The rows come from 5 hidden closed curves, with some noise, and rows from the same curve form a group. Each curve winds through 8 dimensions. The rows are also pushed far along 5 directions, which tell nothing about the answers.
Known rows, each followed by its group:
[  5 -10  -5  -7   3  -1  14  -6   6   7 -29  14 -11 -14  -5  -3  -1   7
 -14  -4   7] => k_501
[ -1  -2  18   2 -11  21  17  10  21  16   6   6  -2  15  -7   4  22  33
   3  -9 -13] => k_629
[ -1  -9 -15  20 -12  11 -15  -6   8  -6  10  29  -3  15 -21 -17   1  -7
   5  19  31] => k_545
[-11  24   2 -10 -29   0   9  11   2  -3  14 -21  21   0 -14   9   9  -5
  22  -5   1] => k_545
[-10  15  12  12  -6   4 -10  19 -21  -8   3 -21   7  15   7  21   4 -16
  13 -12  -5] => k_629
[  1  15 -14  -9   8  -8 -22  -2 -12 -14  12 -16  16 -11  14   4 -19 -39
  -1   8   6] => k_501
[  3 -12  17  -4  24 -19  -4  19 -14 -35   1 -18   1  24  25  14  10  -4
 -25 -24   9] => k_545
[ -6  -9  10  -2   2  11  -4  -1   7  24 -10 -10  -4   3   8  10  -6   7
   0  -5 -13] => k_501
[ -4 -11  25  26   6  -3 -10   7  -3  -4  -6   3  -7   6  11  21   8  -7
  -6 -20   8] => k_488
[-11 -15  22  28   0  -2  10   3  -5   7   6 -19 -11   9   3   8  10  14
  13 -21 -15] => k_488
[ -3 -20  16   2  10 -16   6   4  -5  29 -10  -3 -17   8  16   5  25  20
  -8 -18 -17] => k_488
[ 11  24   0 -17 -14 -15  -8  27 -16 -12  27 -21   9   4   1   5  26   0
  -1   1  -9] => k_453
[ -2  -2  17  12  10  -1   0  16  -7  -1 -11  -6  -5  13  27  18  13  -5
  -3 -31   1] => k_629
[ -2 -19  14  13  10   5   8 -12   5   5 -36   8 -21 -20  10  -7 -15  12
  -8 -11  -8] => k_453
[ -9  -3  12  -8  10  -8   5   8  -4  -3 -11   3  12   2  12   1  14 -11
 -14  -9  -5] => k_545
[ -2  -7   9  30  -6   6 -10  11  -4 -20  30 -12  -1  36   0   3   4  10
  22 -13  11] => k_545
[ -8  -3 -12  27 -27  -7  -4  -9  -1 -12  11  -6   2  -7 -30   8  -7 -13
  19   0  29] => k_545
[  0  17 -12 -36  -8   6  11   7   7  -5 -12  -9  10   4   0  -1   5  14
 -21  11 -11] => k_545
[  0   7   7   8   9   3 -27   4 -14 -15  -2   0   7   3   9  18 -18 -26
   1   0  10] => k_501
[ -6   0 -16   3 -23   9  -6  -2  -8   0  -2  18  -1   5 -34 -20   0   1
  15  25   9] => k_629
[ 12   2 -20 -18  -6  -2  10  10   3 -19   6  14  10   6 -10 -15  19  10
 -15   4   9] => k_488
[ -7  15  13  -6 -29  -3  -1  13   0   2   8 -27  -2   7 -15  18  13  18
   3   5  -9] => k_488
[ -9  -1  12   7 -16  17  12  -6  14  17 -16   7 -14  -6 -23   7  -3   4
   6   5   9] => k_501
[  7 -10   8  13   5  15 -11  10  -2 -13   4  19  -4  24   0 -12   0   8
   8  -3  10] => k_545
[ -9   6  13   0 -22  -9  11  21   2  -2  21 -34  23  11   1  11  25   8
  18 -28  -9] => k_629
[-10   9  -7  28 -24  15   3   2  -4 -10  -7  -2  -5  -3 -29   0  -7 -18
   9  13  19] => k_453
[ -2 -14  11   7  17   0  -3  15 -10 -18  -6  21  10  21  10 -10  16 -10
  -9 -11   8] => k_545
[  2  -6 -17  17  -7  25  -3 -10  14  -4   6  30   4   8 -16 -27  -6  17
   7  20   0] => k_453
[ 13   3   1 -17  22   0  -2  11  -8 -26  -9  11   1   2  18 -13  -7 -22
 -10  -7  16] => k_545
[  3  -6 -10 -19 -10   8   7   9  23   9   5  11  10  20   0 -22  25  27
 -14   7  -5] => k_545
[ -7   2 -33  26 -13  14 -12 -17  -7  -6 -14  14   1  -1 -15  -9 -29 -14
  19  13  20] => k_629
[  3   5   6 -18  18  -3  -1  14  -9 -34   8 -19  18   7  15  11  -4 -15
 -19  -9  -3] => k_488
[  8 -10   3   5  14  -8   0  14  -6  -8   3 -14   8   8  30  -1   8   3
  -2 -31  -7] => k_629
[ 4  0 10 -9  2 17 13  8 15  5 -2  7  1  8  1  1  9 18 -7 -5 -8] => k_629
[ -9   0  -3  17 -14 -20   8 -15 -13   0   3 -37  -2 -30 -17  31 -19 -11
  18 -14   1] => k_488
[-10  14   5 -17 -21  -3  10  -7   7  -4  -2 -31   8 -30 -15  29 -12  -1
  -6  -2 -10] => k_488
[-11   3 -17  -8  -8  -4  10 -18  -5   1 -17   7  -2 -23 -20  -6 -11 -18
   0  15   7] => k_453
[  0 -14   4  20  -1  15 -11  14 -10  -5  -2  23 -15  26 -10  -7  14  -5
  -2   3  19] => k_501
[-19  -7   9  35  -1   1  -5  -1  -8  12   9  11   1  24  -5  19  16 -13
  17 -10  10] => k_501
[-10   8  11  23 -26   4  11  11  -1   1   5 -17  -5   2 -18   4  15   2
  14  -4   1] => k_488
[ -4   0 -13   6  -4  -7   2 -21  -5  15 -19 -11   1 -43  -8  19 -23 -17
  -1  -1  -5] => k_488
[ -5  10  -4  19 -17   2 -21   7 -15  -2  17   0   1  13 -20  20   5 -14
  13  10  13] => k_501
[  0  -6   9  -5 -10  -8   1  22  -6  -4   9 -16   2  28   1   5  21  16
   8 -19   4] => k_629
[ -4  -9  -2  19  11   4 -26  -6 -17   1 -11   9 -10   4  -2  22 -19 -28
  -3   3  19] => k_501
[ -7  -8 -17  12  -1  27  -3  -7   2  -9 -23  37  -9  14 -16 -18  -7 -10
  -8  18  24] => k_453
[ -1 -11  -6  27  -8  18   1   3  17   3   6  35   0  30   6 -25  25  28
  10  -9   2] => k_453
[  6  19 -25  -4 -14  16   0   6   0  -7   3   8  14  -3 -13 -29  -1   5
   1  28 -12] => k_488
[  5 -11 -12 -17   8  -7  -5  -5  -2  17 -26  -2  -2 -19  15  -2  -5   3
 -19  -5 -12] => k_501
[  4 -22  10   5  20   0  18  -7   4  16 -22  12 -21  -1   4  -4   1  16
 -11  -8  -4] => k_501
[ 16  -3 -13 -42  10 -10   7  -1   5   0 -24 -13  -8 -21  14  -2 -11   7
 -35  -1  -3] => k_545
[ -4 -23   7  12  -5  10  -3 -11  14  10 -20  -4 -16  -5  -1   8 -18   4
  -1 -14  15] => k_501
[ -2 -21  12  22  16  -8 -11   2 -14  -5  18   0  -9  24   2   3   1  -7
  13 -10  13] => k_629
[ -1  -9  24  18  12   1  -1  -5  -5  -4 -13  -2 -15 -15   1  25 -15 -15
  -2 -15   9] => k_629
[ -1  -9  -5  20 -11   4 -10   1 -11 -12  -4   8 -11  14 -21   3  -7  -1
  11   0  25] => k_629
[ -9  -4 -12  -1 -27   8   9 -15  27  22 -16  24  -4 -16 -25 -12  15  17
 -14  22   2] => k_545
[  7   1 -21 -14 -19   0  13   1  17  -7   2  10  13 -11 -13 -29  12  15
  -4   7   3] => k_545
[  1  15   0  15 -13   4  -2   9 -15 -18  12  -2  -3   9 -28   1  -3  -5
  16  16  11] => k_501
[  2  -4  -7  -3  10   9  12  -6   7   2  -8   9   6 -13   0 -22  -8  -4
 -10  12 -10] => k_453
[  6   3 -17 -30   4  -8   2  -6   4   8   2   8  11 -11   2  -6   5   2
 -13   9  -9] => k_453
[  5  -7  -7 -30   8 -10  12   3   2  12 -15 -17   6  -4  15   1   3  16
 -16 -13 -18] => k_453
[ 14   9 -13 -20  -6  -2 -11  12   2 -25  14  -6  10   9  -4 -15  -3   5
 -10  15   8] => k_545
[ -9   1  -3  24 -17  18   2 -10   4   0 -25  -1 -10 -17 -22   6 -24 -14
   1  10  16] => k_453
[-11   3  -8  17 -13 -11 -10 -15 -10 -14  18  -9   1   4 -19   8 -14   0
  21  10   7] => k_488
[ 14  10  -6 -22  14   7   9  19   5  -3 -15   5   6  10  36 -14  15  13
 -19 -15 -14] => k_629
[  2  13  -2  -8   4 -14   6   3 -15   0   8 -17   2  -9  -3   2   1 -15
   1   8  -6] => k_501
[-10  -5  -2  24 -19  -8 -10 -18  -9   7  10 -13 -10 -13 -32  18 -19 -14
  27   7  17] => k_629
[ 15   2   3 -15   2  -5   1  21  -3   4   6   8  -2   6  14 -13  34  18
 -16  -4 -17] => k_453
[ -3   0 -12 -11   3  -1  -6  -8   5  -2  -3 -20  12  -9  11   3 -23 -18
  -1  -3   7] => k_501
[ 10 -11  -8 -24  30  -8  -3   8  -8 -11 -22   7   1  13  38  -9   1   1
 -24 -18   0] => k_453
[ -8  -9  15  -7   6 -19   2   7   0  11  17 -14   9  20  18  18  27  14
  -2 -23 -15] => k_488
[ -8 -10  -4  22 -14  -4  -7 -14  -8   3   7   1  -8 -10 -28   4 -12 -13
  20   8  16] => k_629
[ -1  -8   2  29 -25  23  18   2  21  17   1  20  -8  -2 -31 -14  22  20
   1   9   2] => k_453
[ -5  11  -4  -5  -7 -15  -1  -1  -6 -20   6 -29  20 -14  -1   8 -17 -19
  10  -5   4] => k_545
[  9   2  12  27 -12  -1   1  24  -1  -2  30 -10   2  16  -1  -2  32  17
   9 -12  -9] => k_453
[  1   5  -6  13  -3  -3 -17  13 -24 -17  13 -12   0  23  -8   6  -1  -8
   6   8   8] => k_488
[-12 -20  31  47 -14   1   8   5  10   1   6 -11  -8  14  -2  23  16  17
  18 -38   7] => k_488
[ -5  -8   0  13   7  -2  -8  -4 -25 -19  -8   0 -13   3 -11  -1 -16 -15
   3   6   8] => k_453
[  6   9   0   5  -1 -14 -10  28 -15 -28  30 -14  23  27   8  11  23 -12
   3 -17  12] => k_488
[  9   0   5 -21  19  -9   1  12  -7   8   8 -14   4   4  21   2  10  -2
 -10  -8 -16] => k_629
[ -1  -5   9  -7  10 -16   4   7   4   6  10 -26  17   7  29  10  10  13
   1 -28 -20] => k_501

New rows, each followed by its group:
[-16   8  -3  -7 -14 -16 -15 -18 -10  -4   6 -19   3 -13 -12  30 -21 -14
  16   2   7] => k_453
[ 12  22 -24  -7 -15  17 -11   7  -8 -31   1  15   8  -8 -19 -38 -14  -7
   4  34   6] => k_501
[  5   4 -21 -19  17 -17  -6   1 -16 -11   4 -25  16   2  14  10 -16 -21
 -10  -2   4] => k_501
[ -3   8  -7  35 -22   8  -6   4 -10 -37  11  -3  -1   9 -28  -1 -12 -12
  18   9  30] => k_488
[ -8  -1   8  37  11   0 -17  -1 -20 -27  -3  -1  -6   6   7   5 -19 -32
  11  -7  19] => k_453
[ -8  -8   7  18 -27  -1   3  -5   7  21  19  -6  -9   2 -28   4  11  20
  26   1  -2] => k_629
[  5   9   1   0   2   4 -10  20  -5 -33  27  -2   3  37   6  -5  10  -8
   3  -1  21] => k_545
[  6  -6 -18 -15  -6  13  -3 -16  16   0 -29   2  -6 -27  -6  -5 -34  -5
 -13   8  15] => k_501
[ -2  -5   7  33   3  17  -7   9  -9 -26  11  19  -3  29  -2 -14   3   5
  15  -2   6] => k_545
[  2  -8  -7  18  11  -1 -16   5 -23 -11  -3   7 -11  21  -2  -2  -3  -9
  -2   7  11] => k_488
[ -7 -13  17  -9  15  -1  14  10  -5   2  -3  -6  -1   9   6  -8  14   0
 -11  -6 -14] => k_453
[  8  22 -11 -22  16 -18  -2   1 -23 -13  -1 -15   9 -21   6   1 -16 -29
  -9  16  -6] => k_501
[ -8 -19  25  21   8   0  -8  -9   1  14  -6 -26 -17   2   4  40 -24  -3
   7 -21   7] => k_501
[  4  19 -28 -20 -14   3  -1  -1   6 -19  21  15  23  -2 -22 -17   3 -14
  -3  27  15] => k_453
[ -8  -7  -7  20 -27  12   4 -13   5   8 -19  20  -4 -18 -36   2  -7   5
  12   8  13] => k_545
[  1  14 -23 -28  -8 -12  14  -1   1 -18   9 -21  22  -5  -3 -11  -5   2
   1   5  -5] => k_488
[  1  15 -18  -2  -2  -8 -13  -3 -19  -9  -4   4   5 -11 -12  12 -10 -31
  -4  16  15] => k_501
[  9  10  -6  12   8  -2 -10   0 -13 -19  -1 -13   1 -16   9  12 -24 -20
   2  -6   5] => k_629
[ -1  -4   4 -30   2 -13  17   2  15   3  -7 -12   6   5  16  -4  12  25
 -13 -12 -13] => k_488
[ 12  -8  -7  -9  23 -14  -4   6 -12 -19 -13   1  -1   2  26  -4  -3  -6
 -16 -17   7] => k_453
[-13  -3  14  12 -11  -6  -9 -12  -7   9 -23 -19 -21 -15 -14  35 -21  -8
  -2   2   8] => k_488
[ -7  14  -3   1 -17   9   3  19  -4 -18   6  -6  24  10  -2 -12  11  -4
  14  -5  -3] => k_629
[-5 -8 18 20 -6 16  4  7  6 -4  5 -2 -7 18 -6 -6  0 11 16 -7  4] => k_501
[  0   9   0  -3 -14  -8   8  11  -3   9  19 -24  17  -7   1  10  19   9
   7 -12 -24] => k_488
[-15  -2   2   6 -22   9   3 -15   5  13 -17   1  -2 -17 -24  -5 -17   7
  19  11  -5] => k_629
[-19  12   3   9 -39   1  -8   1   3  13   1 -29  14  -6 -16  29  -4   1
  25 -10  -1] => k_501
[ -1  10 -14  -9 -26  22   8  -1  18  -5 -11  15   1   1 -24 -18   1  22
  -7  25   1] => k_488
[-15 -12  12  18  -9  14  11   1   1   8   4  11  -7  15 -22 -10  16   9
   7   7  -5] => k_453
[  6  10 -11 -17  -6   6   2   2   9  -6  11 -10  19  -2   0 -13  -7  13
   0  10 -16] => k_453
[ 15  10 -22   0  10   7  -6 -13  -4 -16 -21   7  -3 -33   5  -6 -35 -18
 -10  10   6] => k_629
[  0   4  10  -3   8   3 -13  -2 -12  -5 -25   0 -10 -19   1  13 -26 -28
  -8   5  11] => k_501
[ -3  -6   2   2  18  -4 -20   8 -17 -17 -13  -7  13   9  25   8 -16 -25
  -3 -17   8] => k_501
[  2   4   3  -1  -2 -15  -4  23 -19  -3  23 -13   1  29   4  -4  30   9
   4  -2  -9] => k_488
[  7  14 -15 -25   9   6  -5   9  -2 -18   2   5   5  13  10 -17   3  -2
 -22  20  -3] => k_545
[ -7   5  10  -9  -6 -18   3   8 -11  -2 -15 -25   6 -19  14  10   1 -14
   3 -21  -4] => k_629
[  0  -2 -17  -8   3  -5   8   6   3 -27   6  -5  15  15   7 -12   7   0
 -14  -3   9] => k_545
[ -5  -8  13  14  13  -4 -20  16 -16 -16   2 -10  13  24  25   9   1 -12
   6 -24   1] => k_501
[ -3   1   0   4 -16  14   9  -1   7   9 -15   7  -6 -18 -18   8   6   2
 -13   5  -3] => k_488
[  2  22 -20 -19   3 -11 -21  -4 -13 -15   9 -22  20 -21  11   6 -26 -43
  -4  14   5] => k_501
[  1   0 -17 -11  10 -15  10  -6 -10 -19   2 -20  12  -9   5  -2 -15 -13
  -1  -7   2] => k_488
[  2 -14   5  19   7   7 -11  14 -15 -14  -2  19 -13  27  -5  -3  11 -10
  -4  -4  24] => k_501
[  6   2  -7 -17 -10  11   2 -11  26  11 -16   6   4 -19  -1   2 -14  15
  -9   3  -1] => k_501
[ 0 -8 -6  1 -5  1  3 -2 13 10  0 22  6  6  0 -4 20 17 -7 -5 -2] => k_488
[  8   7 -19 -11 -17  16  -8  -4  16 -10  -3   5   7  -7 -13  -7 -18   2
  -2  14  15] => k_501
[-10  16  11  20 -32   8  -3   2  10   3  30  -9   8  -2 -20   5  12   7
  23   9  -9] => k_453
[  9   6 -12 -28  17   2  -9  13 -17  -8  -8   0   4   1  12 -17  -5 -25
 -20  14  -1] => k_501
[ -6 -16  -3   9  21  16  -7 -19   2  10 -29  13  -9  -5   8  -1 -34 -17
  -5   5   7] => k_501
[  9   3   1 -16  28 -21  -2  20 -22 -49  15  -6   8  24  22 -16   9 -20
 -16  -6  14] => k_488
[ -2 -15  12   9  19  12 -16  -6   0   6 -22  21 -12  -4  17   0 -10 -22
 -13  -3   9] => k_501
[ -6   5  -4 -31 -11 -13  15   3  13  22   1 -39  14  -7   7  19   7   2
  -5 -16  -8] => k_501
[-12  -5 -14   9 -33   8  20 -18  25  36  -2  -1  -7 -10 -31   7   6  18
  12   5   5] => k_501
[  4  29  -8  -3  -9   1  -7  26 -13 -38  29 -10  23  18   7 -23  13 -12
  10   9  -1] => k_453
[  2   7 -11 -24   5 -22  16 -10  -5   8  -8 -36   0 -26  -3  18 -20 -12
  -7   1  -1] => k_501
[ -8  -5  -3  11  -7  -1  -7   8   2 -12  14  15   7  25  -9  -9  24  -4
  -9  11  14] => k_545
[  5   8 -11  12 -12   7   6  13  -6 -16  -4   6   2   1 -12 -14   8 -10
  -2   5  15] => k_488
[ -6  -2   1  -4  -5 -11   4  -6   3   6 -16 -26   8 -14   4  25 -16   2
   3 -19   0] => k_501
[ 11  -7  13  25  15 -11 -12  16 -15 -12   9 -12  -5   6  17  13   6 -11
  -4 -20   4] => k_453
[ 12  -3 -14 -26  26  -8  -4 -11  -7   2 -21   1  -7 -13  17 -11 -26  -9
 -15   9  -1] => k_629
[ -5  -1   6  23  13   7  -1   4   0 -20  20   9  10  30   5  -6   1 -12
  14  -5  16] => k_501
[-21   7  -3  17 -19   8  -2 -19   0   2   0 -18   5 -16 -27  18 -29 -22
  18  14   8] => k_453
[  0   5   2  -9 -15  14  16   7  13  20 -11  -7   4 -15  -4  -2  14  19
 -11  -1 -26] => k_488
[  2  19 -10  23 -35  14   1  -6   8   4   8  -4  -2 -21 -24   6  -6  12
  21   7  -4] => k_629
[-11  14   1  14 -27   7   3 -14  17  21   8  -1   8 -12 -19  18  -1  13
  21   7  -8] => k_501
[  7   2   4 -10  -3   6  -6   3  -1   0 -15   9  -4 -11  -6  -1 -10  -2
   0   4   6] => k_545
[  4   6  -3   8 -17  20  -3   4  11   4  -3  30  -5   3 -12 -29  16  26
  -3  24 -14] => k_488
[-5 -1  5  0  2 11 -1 -2 15 14 -5  6  5 -1  9  2  4 -4 -9  0 -4] => k_453
[  5 -12  13  18  17   4   2  11  -7   1 -20  -9 -11   1  22  -2  -1  -1
 -11 -18  -9] => k_453
[  0   7   0   1   2 -12  -5  19  -9 -23  28 -24  27  28  14   6  10   1
  12 -17  -2] => k_501
[ -4   5 -26  16 -18   9   6  -9   1   0  -9  32  -7  -4 -27 -29   6  -6
   5  25  18] => k_488
[ -4  14   0 -25 -24 -12   5  -4   8   4  15 -23  11 -22 -22  21   1  -1
   0   8  -2] => k_453
[  8   4  -7 -21   4  15  14   7  11  -3 -28   2   3 -13   8 -22  -6   2
 -25   7  -7] => k_453
[  1   6  -9 -15  -8   7  16  17   5  -8   0  -1  12   9  -4  -9  21   1
 -14  -2   1] => k_488
[ -2  10  -2   6 -19 -13  -4  19 -14 -17  34 -21  21  10 -10  -3  20  -4
  17  -3  -2] => k_545
[  7  22  -7 -12   1  -4 -12  12 -15 -43  31  -9  19   9   0 -14  -3  -6
   1  18  -8] => k_488
[ -2  -4 -21  11  -7 -14 -11 -11 -12 -19  -1  -9   0 -15 -17  12 -23 -36
   3   1  39] => k_545
[ 15  -1  -2  -9  31 -10 -13   7 -12 -18   7   4   4   0  29 -14  -2 -18
 -18   0  -3] => k_501
[  9 -10 -21 -10   9   3  -2   7   0 -14  -1  21   0  19   2 -18   9  -9
 -19   4  25] => k_545
[  9  -6  -4 -22  39  -5  -7  10 -17 -21 -17   6   4  14  45 -24  -4  -6
 -20 -10 -12] => k_453
[ -1  13 -20 -25  -4  -7  -4  -2   1   3  -7  -5  20 -18  10  -2  -2 -21
 -10   4   0] => k_501
[  0  16  -8 -28 -10   7   0   2   6  13  -2 -23  14 -10   0   0 -13   2
   0  12 -18] => k_501
[ -6   8  -3  24 -19   3   5  -2  -6   8  17   5  -8   2 -29  -2  11   0
  19  17   2] => k_501
[ -5   9 -11  18 -15   4  -5   3  -4 -29  20   1  19  11 -16 -13  -3 -10
  20   7  14] => k_545
[ 11   9  -4 -25  12  -5  -8   6  -4 -11   8 -27   9   2  11  13 -19 -10
  -9   2   0] => k_501
[  8  13 -11 -27   0   8  11  -6  23  12  -7  15  16 -15   7 -13   2  19
 -11  11 -19] => k_501
[  6  -1  -5  -4  11  -3  -2   9  -8  -1  -4  22   2   8   6  -7  19  -4
 -13   2   2] => k_501
